The same things were measured in two ways. Each way mixes the same 11 hidden numbers, adds some noise and spreads widely along 5 directions of its own, which tell nothing about the thing.
Some things both ways: the first way, then the second way.
17  8  -45  11  -23  -6  18  -6  -21  40  20  1  26  -19  -32  -9  -30  8  45
8  -12  0  -46  0  -21  -57  -8  -10  17  7  30  -24  25  27  6  -25  20  -24  -23  6  3  -13  10  4

-6  -12  84  53  -21  -13  13  -39  11  -5  -9  -31  10  -34  7  -9  -37  -17  -3
30  14  4  -24  12  -4  15  -8  -8  23  1  -16  -15  9  -34  4  -11  -25  -8  -12  46  -11  -2  -6  30

-11  -14  15  2  -46  -59  -6  1  57  -5  -3  -27  -43  0  -2  -50  -2  15  -35
7  -27  9  -16  -17  8  0  18  9  -24  6  0  19  -1  7  46  8  -1  44  25  -2  20  3  48  16

-3  49  5  21  10  33  20  -21  -39  -5  14  9  11  24  26  11  31  -25  -43
-12  27  -3  4  -47  18  8  6  9  -15  6  -4  42  -15  -6  0  3  -14  1  25  -15  6  -2  -12  0

15  6  52  42  24  27  47  -20  -27  -59  13  -43  -10  1  29  40  4  -15  -50
-20  36  -20  27  -19  26  28  -9  -7  -7  16  -22  35  -4  -31  -17  -16  -7  -17  -12  -18  -29  -18  15  -30

17  -15  -1  17  9  8  9  -28  31  -18  -29  26  -13  -24  -38  -2  -15  -14  17
-31  -16  -28  15  -15  -37  -50  -18  16  5  -11  -15  -3  44  41  -16  16  54  -2  17  -20  6  -25  -34  3

-9  31  -2  2  23  57  -6  -43  -67  -31  8  0  -6  27  68  -8  36  1  -35
36  -1  21  -24  24  2  29  14  -2  8  4  34  -8  -20  -10  4  -7  -25  19  -4  15  8  10  -16  15

-3  37  -19  -12  -33  -16  17  4  28  40  4  3  -15  -3  -16  19  -2  -14  -61
16  -37  6  -24  -1  -8  12  -5  -30  8  24  2  -7  -22  -36  -44  -5  -9  -10  -25  -5  -27  47  -5  -26

-1  -32  -52  9  -9  8  47  12  29  14  -10  11  20  4  -27  3  1  -21  37
14  -23  28  35  -7  -5  34  1  0  30  -26  -20  8  -39  -10  -19  10  5  -3  7  -27  -15  50  42  -12

4  -40  -2  -1  26  45  32  1  5  14  -30  22  16  4  -22  19  24  -33  12
10  -46  13  -13  19  -11  -3  23  9  -52  8  -19  -13  2  1  32  34  -4  48  22  35  40  26  -8  34

5  19  22  -62  -56  -61  -28  0  17  59  -46  -31  -50  -14  -17  -29  -22  19  -33
-2  19  4  -25  8  14  -13  3  -41  -5  12  23  -45  -13  -40  -1  18  -37  -23  -28  36  -4  1  -21  -10

-8  8  -12  6  28  33  8  -52  -64  -32  32  10  21  -9  28  26  -10  -5  8
7  10  17  -19  6  -5  -19  12  15  -29  -26  -13  -4  11  39  40  -6  2  13  11  17  44  -7  27  48

-10  22  2  7  15  10  12  -13  10  7  -50  2  -44  -13  -14  -23  2  -8  0
-55  -5  -39  -38  -42  -32  -20  -33  13  -7  -12  -19  25  32  51  -18  7  6  16  37  -34  -43  -18  6  -12

-2  0  -22  -38  2  -28  -40  -9  -5  -9  -15  -20  -45  21  25  -22  13  5  -39
-1  -37  -22  -9  22  1  3  -8  -41  4  7  21  11  20  1  16  -21  32  17  -9  -2  -26  -4  13  -15

-9  -12  -9  -6  -1  -18  -29  -25  -18  15  -52  -5  -30  1  -12  -47  7  7  31
-20  13  -31  -2  -4  -6  2  -8  -60  33  -16  28  28  25  -16  -28  1  9  -7  5  -9  -24  -37  -30  -30

16  -7  28  2  17  10  -11  -19  -13  -33  -41  -6  -23  2  40  -51  16  19  23
-34  25  -35  -10  -25  3  -34  -5  28  -7  7  16  22  28  23  35  -3  14  3  23  -5  10  -55  -10  5

19  -30  -2  -36  -23  -28  2  -5  20  12  -6  -19  5  2  -13  -18  5  8  -7
-2  13  0  9  -11  -7  -49  0  3  36  -4  13  -31  0  -12  10  12  18  -39  -11  14  17  -18  0  1

17  -41  27  -1  15  24  24  16  22  -52  -41  -26  -50  8  26  -63  0  5  60
-11  -14  -12  -22  1  -15  -40  -27  34  5  13  13  -31  37  48  38  -2  12  -7  6  4  -30  -23  7  6

12  24  22  12  -5  12  37  -6  -18  1  -5  -16  -9  -1  -9  5  12  -1  -19
8  -30  13  -41  -5  7  5  -4  -20  -20  7  13  -27  -15  0  8  -2  -15  14  -15  -3  -6  36  29  5

21  -19  12  -15  37  29  35  6  20  -41  -4  -37  -39  -5  8  33  -25  -31  -30
-2  31  1  62  11  13  38  -31  4  10  -4  -39  -11  5  -11  -30  -3  -9  -45  -25  -15  -52  6  -2  -26

-2  -15  19  63  -10  6  34  -34  6  -26  -4  -2  -11  -20  -35  13  -11  -12  0
-18  5  -11  18  2  -13  -16  26  -6  -28  6  3  20  18  -4  -16  33  4  20  21  -2  39  -34  -52  -9

22  -64  -19  -17  -1  0  15  -9  43  -5  -30  -13  -2  -16  -20  12  -22  -9  11
4  20  -2  35  28  -39  -35  0  27  51  -4  -7  -36  5  -8  -31  14  22  -44  -14  18  6  -24  -41  -4

0  10  3  1  27  24  20  -9  -23  14  -21  -20  -3  11  -6  -25  22  -16  5
15  -7  19  -53  -6  -10  4  -13  -5  6  -21  13  -25  2  27  13  -1  -25  13  9  6  -13  17  20  28

-25  29  8  26  -7  17  28  -46  -64  -18  40  -21  23  24  3  54  18  -41  -58
-6  -27  -16  -20  18  -19  -24  1  -61  9  6  16  -11  5  -28  -21  11  12  -11  -13  32  -9  14  -46  -17

19  -8  -24  -15  11  -11  11  -4  31  6  -1  -8  14  1  -3  3  15  -12  -39
-9  -6  0  26  -12  -1  -8  4  41  3  -11  -7  8  -6  9  21  17  18  -1  23  -11  31  3  5  13

31  14  -10  -10  30  -49  -9  8  44  -3  7  -56  -23  -8  17  -2  -4  -1  -89
23  40  -1  -18  -7  7  0  -10  28  29  9  17  15  3  -1  -15  -54  -1  -41  -28  -12  5  -21  0  7

-5  37  -10  -13  -28  -25  -18  -21  9  -12  -4  36  -27  -22  17  6  -34  7  -12
9  -3  15  6  -35  17  30  -15  -12  -13  -15  -45  32  -23  12  -6  -40  17  6  -11  -35  -23  44  77  13

Other things, the second way, with their names:
z974: 14  -48  -16  -21  60  2  10  -25  1  5  14  12  -34  30  -14  45  -8  -1  -16  -17  43  -20  13  1  5
z12: 11  -11  17  35  -18  14  19  5  -12  -20  -10  -34  9  -1  9  25  2  18  36  6  -15  -6  8  62  14
z221: 2  44  -3  3  5  -11  -9  -1  -10  -5  -21  -4  16  20  10  -31  -1  -9  -34  7  19  29  -16  -83  20
z542: 3  -33  -2  -2  19  0  -5  12  -42  -23  17  2  6  -25  -16  -17  -18  27  -4  -28  8  5  43  -10  -15
z188: -8  -17  4  2  27  -10  4  -3  35  -38  -21  -28  -19  -5  35  33  16  5  17  19  21  19  31  1  36
z629: 9  9  27  -13  26  30  28  23  -19  -24  -22  68  -14  -21  -6  7  19  -43  -1  -3  -16  57  7  -19  -4
z737: -9  18  -3  19  4  0  25  -8  11  -10  -26  -37  19  -6  28  17  -14  11  21  12  -6  -23  1  42  17
z241: 30  -28  3  -28  16  -33  12  -5  2  33  -12  16  -1  23  36  -15  -31  28  43  -4  -28  -21  -14  27  16
z253: 38  35  30  1  20  -6  -5  29  7  13  17  4  -21  -19  -23  -13  -8  -16  -8  -27  30  18  -14  -15  13
z330: 17  -55  2  -31  24  -22  -31  7  -55  -23  -3  1  -19  19  13  21  0  33  31  -5  40  18  24  -13  29
z954: -12  29  4  28  -42  -22  -13  -12  -1  30  -20  -28  -1  12  8  -45  19  1  -17  9  -30  -20  -21  2  -12
z930: -13  -50  -14  31  19  24  49  -21  18  -11  27  -12  -6  -6  -31  24  15  -8  4  -4  -23  -48  30  48  -44
z24: 4  11  -9  5  0  21  -5  -30  38  -6  18  -22  2  21  28  51  -50  17  -26  -21  -5  -33  -12  65  8
z120: 30  -31  5  -3  38  -8  -17  4  -10  33  29  45  -46  -4  -28  -5  -2  17  -20  -34  19  1  8  -38  -11
z509: 29  44  16  18  17  23  32  11  25  29  14  50  2  -3  -20  -11  -13  -31  -27  -20  -24  11  -39  -16  -20
z33: -13  -36  -20  10  -5  20  19  -23  1  1  10  17  7  6  1  24  -7  20  5  -1  -31  -28  12  28  -20
z911: 4  13  13  7  -24  6  -1  -6  11  -2  -15  -30  8  -1  9  0  -19  8  -13  -11  -27  8  1  68  11
z648: -7  17  -11  22  -4  5  -15  -17  13  20  -2  3  -10  16  23  16  -22  30  -14  -16  -23  -22  -32  36  -3
z271: -2  -9  -11  17  -1  -9  17  19  16  -8  -1  -27  41  -2  1  27  4  21  59  34  3  0  -15  31  18
z995: -18  69  -3  -21  -25  -18  -15  0  61  -7  -11  -28  23  -10  45  -11  -24  -13  -8  15  -4  4  -29  0  28
z49: 18  2  33  2  -36  -13  -2  28  -19  1  -46  -18  9  -14  8  -7  20  8  43  24  -12  54  5  39  43
z394: -21  -35  -8  -15  -2  -26  19  -3  -51  35  -28  33  -8  -22  -21  -41  48  -11  21  27  -14  -26  27  -35  -34
z354: -8  43  -7  56  -13  -1  24  1  63  24  -7  -61  29  -24  -20  4  -3  9  -7  15  -3  -12  -16  41  7
z556: -16  4  -7  23  -5  -11  -10  21  -13  -3  2  5  -4  -4  -33  -30  44  0  9  7  0  32  -18  -47  -12
z799: -30  -21  -15  26  11  -16  10  -25  7  11  -26  -9  -25  16  21  -9  34  13  3  13  -27  -29  2  9  -17
z278: -3  26  -10  -10  -53  9  41  -15  13  -1  -15  -36  68  15  11  -14  -36  -3  26  19  -49  -17  -20  60  15
z270: -54  -16  -34  -9  -26  21  17  -29  25  -26  -23  -10  17  15  10  43  24  -10  12  38  -27  -5  0  45  -3
z776: 27  -38  4  -27  -10  -19  -30  -11  -9  14  -6  -33  -3  23  -1  22  -23  31  -7  -8  26  7  18  44  37
z21: -34  19  -13  40  -11  -1  -7  24  1  -21  -8  -5  27  -1  0  2  34  10  23  28  -14  25  -33  -13  -13
z145: -13  -28  -6  11  33  6  9  6  -18  -24  -1  17  -15  -7  -16  16  38  -10  -1  11  25  14  23  -45  -11
z587: 14  37  24  -14  -33  -24  -38  26  -21  36  -5  10  -5  -25  -6  -48  -10  4  -11  -19  -12  13  -19  14  -5
z643: -23  -37  -31  21  50  -21  45  -14  13  19  0  5  -1  4  -22  -10  41  -9  17  28  8  -44  7  -45  -33
z564: -36  -34  -27  25  -2  21  0  -6  22  -33  25  -1  5  -2  -20  32  36  6  -5  19  -1  8  16  -18  -22
z19: 41  24  32  81  24  21  28  15  -14  -14  17  -15  -3  9  -14  -15  5  1  -11  -24  0  6  -8  -40  -5
z318: 4  13  0  28  9  4  1  1  -7  -2  7  -16  -2  21  -23  15  26  -15  -10  11  34  -5  -18  -28  0
z201: -29  -31  -39  -22  19  -1  -8  -18  -29  -28  31  18  -2  18  -3  -14  -8  16  -1  -21  -4  -27  1  -36  -33
z523: -26  14  -1  -9  -31  6  1  -24  16  -10  -24  -39  2  -6  22  19  -5  -7  -9  8  -13  -25  14  75  8
z859: 2  -20  -4  7  -13  -31  -25  -1  10  35  9  -8  -9  15  2  -11  9  24  10  7  -9  -25  -18  13  -8
z474: 30  18  17  54  -4  26  67  1  -6  24  -18  -2  55  -16  -8  -39  -43  17  -8  -18  -68  -3  7  40  -16
z326: 9  -15  13  36  28  49  38  3  -1  -70  9  -8  2  7  8  51  -4  0  15  -12  -7  26  19  23  13
z898: 14  -26  20  -24  9  -1  -23  30  52  -25  34  24  -25  -15  -4  38  19  -16  16  3  9  46  -1  18  10
z64: -39  -17  -36  -6  -34  -19  -28  -22  5  23  -23  -23  14  30  5  21  18  25  1  33  -6  -14  -22  38  1
z138: 31  39  22  -22  -16  8  -4  -2  26  2  -5  -1  5  -17  35  16  -45  -1  -12  -8  9  9  6  4  48
z696: -12  19  -3  37  -3  25  52  7  16  -46  0  -34  33  20  -16  15  28  -33  37  27  -17  7  -31  22  -2
z208: -1  10  -3  5  -1  -24  11  -3  -9  16  2  -14  -5  8  -9  -53  4  -4  5  -11  -19  -25  -18  -7  -19
z887: 32  33  39  21  5  4  -4  31  13  16  2  17  -21  -43  -31  -24  8  -15  -29  -21  8  54  10  -33  9
z127: -22  18  -16  34  -17  -4  1  -1  8  27  -19  -10  48  -12  -3  -11  -3  18  -32  22  -16  -5  -1  -1  -21
z818: 7  -25  18  29  20  10  62  -15  -8  0  -32  -17  -4  -17  2  -4  5  -10  9  -3  -34  -24  42  58  -10
z769: 10  24  16  8  12  7  56  2  -40  -22  -13  -34  36  9  8  -13  -21  -30  29  -3  -14  -50  -9  55  -13
z113: 12  30  13  10  8  -12  -13  23  34  -5  0  11  8  15  10  -6  14  -13  -6  14  6  47  -35  -45  15
z939: -6  -13  -4  2  -49  19  -12  -34  -3  2  8  -8  -12  14  6  13  -3  12  -20  -5  -25  -23  17  21  0
z281: 14  36  19  13  -29  8  -1  2  16  18  -26  -18  17  -10  14  8  -24  8  -15  -1  -21  17  -9  57  22
z285: 58  -11  42  -25  37  -14  63  4  -39  14  -19  -3  8  -6  5  -37  -30  -30  25  -18  -5  -34  28  31  7
z460: 16  -13  2  23  46  -4  21  -15  -44  14  8  -10  -28  -1  -26  -18  -2  1  -24  -34  30  -48  26  -25  -19
z976: -20  -2  -1  37  4  26  44  5  22  -21  -7  7  14  -17  -19  25  42  -27  13  32  -15  13  8  -4  -16
z907: 27  54  30  19  -15  28  31  35  33  -24  15  -20  48  -32  -21  -2  -24  -27  2  -4  -5  41  -8  18  16
z185: 2  2  15  -9  -17  10  -22  8  18  -42  9  -15  4  -6  29  27  -21  11  1  -10  -8  23  9  39  18
z93: 0  40  10  56  -6  8  51  -1  18  6  -36  -39  22  5  -3  -14  16  -14  9  17  -28  2  -23  24  9
z313: 9  37  13  -25  5  -9  -15  18  20  -21  11  17  -10  18  19  -2  5  -32  9  3  10  25  -42  -30  15
z233: -59  15  -73  -12  -28  -15  -21  -31  1  45  -7  25  42  31  8  -8  -10  35  -12  25  -29  -44  -57  -18  -35
z966: 16  -9  3  -26  -18  -24  -11  10  14  15  8  13  33  0  10  -38  -25  19  4  1  -28  18  -2  -13  3
z43: -5  27  -8  -14  -30  0  2  5  -27  10  18  14  36  -1  -15  -35  -11  -14  -2  1  -16  -24  -23  -23  -28
z665: 12  -37  -2  0  22  -21  22  1  5  31  14  23  -26  16  -32  -17  41  -19  22  10  -4  -20  -13  -22  -23
z910: -13  14  -1  21  -1  10  24  -2  21  -16  -23  -26  10  -9  3  18  10  -4  10  17  -4  11  5  21  17
z814: 21  -44  4  15  64  -13  13  24  -3  -1  9  11  -19  -21  -15  14  9  21  24  -6  31  12  25  -21  4
z465: 13  47  17  8  -16  -20  -10  15  32  36  4  0  -10  -21  -6  -32  8  -14  -5  2  0  4  -25  -22  5
z716: -1  -19  3  -9  11  20  40  -10  -15  2  -14  15  -10  -19  -29  14  13  -25  -4  -1  -2  -7  33  22  -8
z540: 36  -26  6  -3  32  -6  33  3  -12  54  4  20  -11  -15  -50  -7  1  -10  -5  -10  19  -16  16  -4  -9
z519: 29  -40  5  -64  18  12  -22  -6  -17  -14  15  58  -26  24  36  67  -29  11  24  -9  19  5  3  12  30
z47: -8  -40  -12  -28  18  -24  -31  -1  -32  8  29  22  -37  2  -27  -20  22  1  -7  -19  21  -22  10  -34  -32
z348: -10  9  -19  -14  -11  -11  -23  11  -22  7  15  33  30  10  -5  -38  -13  15  -8  -6  -18  12  -28  -49  -23
z134: 5  34  24  -30  -10  -11  -37  17  49  -7  3  12  -40  2  12  14  23  -42  -9  2  11  40  -34  11  19
z572: -27  5  -35  31  -4  -6  -16  -6  4  12  8  -19  27  29  -3  8  -8  36  -4  2  -14  -19  -43  25  -22
z899: 20  -50  5  24  65  2  31  9  -42  -14  1  12  -14  -6  -20  2  9  15  13  -16  22  -1  37  -27  -11
z72: 17  -51  -27  -34  34  2  -5  -12  -36  -16  50  27  -6  44  -13  10  -31  23  11  -33  16  -26  -9  -23  -13
z316: -11  -46  -18  29  15  -7  46  -26  33  -4  22  -36  -3  -2  -12  -26  4  14  14  -7  -38  -49  30  23  -29
z115: 27  -76  29  -16  36  2  24  24  -5  -46  -7  33  -9  -18  15  18  22  2  44  13  -3  60  63  -25  23
z929: -19  7  -7  44  25  -7  20  0  -18  10  -24  16  2  7  7  -34  23  11  -5  3  -32  -5  -16  -30  -33
z800: 32  -13  26  -23  3  -19  -35  -3  16  17  1  -10  -39  -9  19  11  -27  19  -17  -28  14  5  22  42  29
z841: 7  30  21  35  -1  31  39  11  -12  -12  -6  1  13  -25  -28  -12  7  -28  -18  -8  -14  17  11  -2  -13
z495: -21  -3  -12  -7  -15  -8  2  6  24  -15  -5  -19  23  1  13  10  5  6  33  22  -19  7  -14  39  5
z653: 32  15  11  -34  -20  -22  -41  0  -11  43  -5  7  -13  4  3  -23  -42  24  -24  -33  1  15  -13  19  24
z894: 6  -2  4  5  26  -9  4  -13  22  6  -3  8  -35  7  -11  -4  30  -21  -30  4  28  11  13  -68  12
z164: 29  4  34  35  9  4  23  3  -28  17  -5  -20  -23  -17  -13  -23  -5  0  -2  -32  -17  -27  17  49  -12

Some of these things the first way, each followed by its name:
-8  19  -31  -60  -7  -29  -36  -20  25  12  -34  19  -32  -24  25  5  -34  -1  -21 : z188
2  32  -4  -21  -11  -16  1  -16  -10  31  -7  -12  2  -15  13  -22  -4  13  -14 : z716
25  13  11  7  1  -6  14  1  9  -19  -7  -23  -21  7  18  -29  9  7  -19 : z33
32  -2  -27  -13  20  2  -5  4  17  0  4  -41  -36  -3  30  -44  4  33  -27 : z509
-9  -5  18  47  -11  -11  19  -67  -10  -4  32  -9  28  -8  -55  28  20  -21  -64 : z49
7  11  4  -20  27  32  17  -8  10  10  -13  2  2  -8  12  -1  -3  -25  -9 : z894
23  -12  -87  -33  26  24  -2  -6  -18  47  -41  20  0  -13  -44  4  -5  1  44 : z929
10  2  -65  -44  15  -15  8  8  24  38  1  -23  -11  -12  -22  14  -11  -5  -35 : z818
0  52  -23  -9  -8  28  12  -29  -37  26  28  5  20  -4  30  -1  0  6  -25 : z976
25  29  -53  2  27  -33  32  9  -12  41  9  -59  10  -6  -48  0  13  6  -34 : z629
8  -23  -8  -1  3  18  4  -28  -23  -20  20  -9  3  -4  20  13  -8  6  -9 : z572
28  -48  3  10  19  -7  10  -6  18  2  -34  -2  9  -10  -34  -12  12  -1  20 : z653
17  16  -7  -10  6  -52  -27  10  41  5  -36  -24  -29  3  10  -18  -16  -19  -36 : z138
3  11  10  23  -11  -17  33  -9  9  -30  9  -22  -20  -15  1  3  -23  1  -11 : z841
6  -57  20  -4  27  58  29  -17  14  -43  -49  22  -38  -2  -20  -27  18  -4  54 : z954
-22  24  19  41  1  -21  -3  -44  6  -35  -15  19  -21  -38  0  -3  -58  -20  33 : z221
30  -2  -49  -67  16  5  10  12  9  86  18  -47  5  -5  -29  9  16  6  -78 : z134
17  1  -31  -17  13  41  17  -30  -19  20  -14  7  3  -18  -22  5  -7  -1  15 : z799
9  -8  -16  -34  7  -14  -31  -34  33  30  -10  -9  -28  -35  -13  -2  -27  7  -52 : z93
5  -9  11  -30  23  -7  -10  -22  13  -21  -32  -10  -24  -9  25  0  4  2  -28 : z910
6  33  -33  2  -16  4  -11  -23  -16  20  28  28  12  -23  35  21  -25  13  -29 : z907
-11  -20  -22  -41  7  34  -19  -9  17  14  -83  22  -39  0  42  -46  5  8  32 : z643
19  1  9  21  38  17  -1  -25  -39  -3  -54  -18  9  14  16  -35  41  1  8 : z233
29  -27  -51  9  51  -6  4  9  35  -33  -10  -8  -24  -1  -5  -3  10  -1  -16 : z474
-9  28  -30  -20  -38  -38  -12  -14  0  -21  -10  28  -30  -1  18  29  -18  1  -25 : z542
-7  -21  -33  -33  -8  -31  -17  1  28  -13  -27  -8  -43  10  2  4  -13  -14  -16 : z899
2  -36  -23  -3  -8  -4  3  -11  10  -20  -24  -8  -4  13  16  19  3  -13  -11 : z814
8  16  -8  43  6  6  19  -25  -17  -21  -8  2  -11  2  -7  2  12  -3  -10 : z348
8  -23  22  13  -2  34  27  -18  28  13  4  -45  -24  6  -14  -25  29  -3  -63 : z665
14  -46  -6  -18  27  8  21  1  10  51  -29  -13  41  1  -40  -12  30  -21  10 : z64
32  -29  -32  -56  16  16  -9  16  11  13  -29  -8  -15  31  14  -16  38  -1  -29 : z120
6  -3  8  -3  26  7  6  -10  8  -17  -1  -51  -53  3  3  -4  7  -3  -66 : z313
19  -17  -2  -4  7  -21  24  -9  29  -13  16  -20  -9  -27  -18  14  -18  7  -26 : z911
12  44  -36  -47  -31  51  7  -10  -32  44  34  29  9  -17  54  -3  -23  28  -4 : z930
-11  -27  6  -36  -29  -12  -18  2  31  28  -23  0  -30  -7  -1  -35  -28  -13  19 : z318
-27  11  -38  15  -13  0  4  -20  -32  18  30  -39  -32  -12  -11  31  -46  -15  -20 : z769
26  -33  5  20  23  50  50  -15  -18  -46  -19  15  19  3  10  14  23  0  34 : z887
9  -22  -17  -19  -49  -29  1  -7  36  9  5  -22  -43  -17  -33  3  -40  9  -22 : z164
-10  -31  25  19  -9  -13  17  -22  21  -13  27  8  26  -15  -5  3  -17  -24  2 : z776
16  -36  29  3  10  16  22  -22  16  -16  -40  -9  -21  1  -32  10  37  -7  -40 : z556
10  14  -22  40  3  27  -18  -61  -25  -2  13  8  -7  -20  6  -17  -6  15  -16 : z241
13  -47  -18  1  73  35  32  7  19  -30  -6  -34  -14  18  -5  6  39  -29  -32 : z113
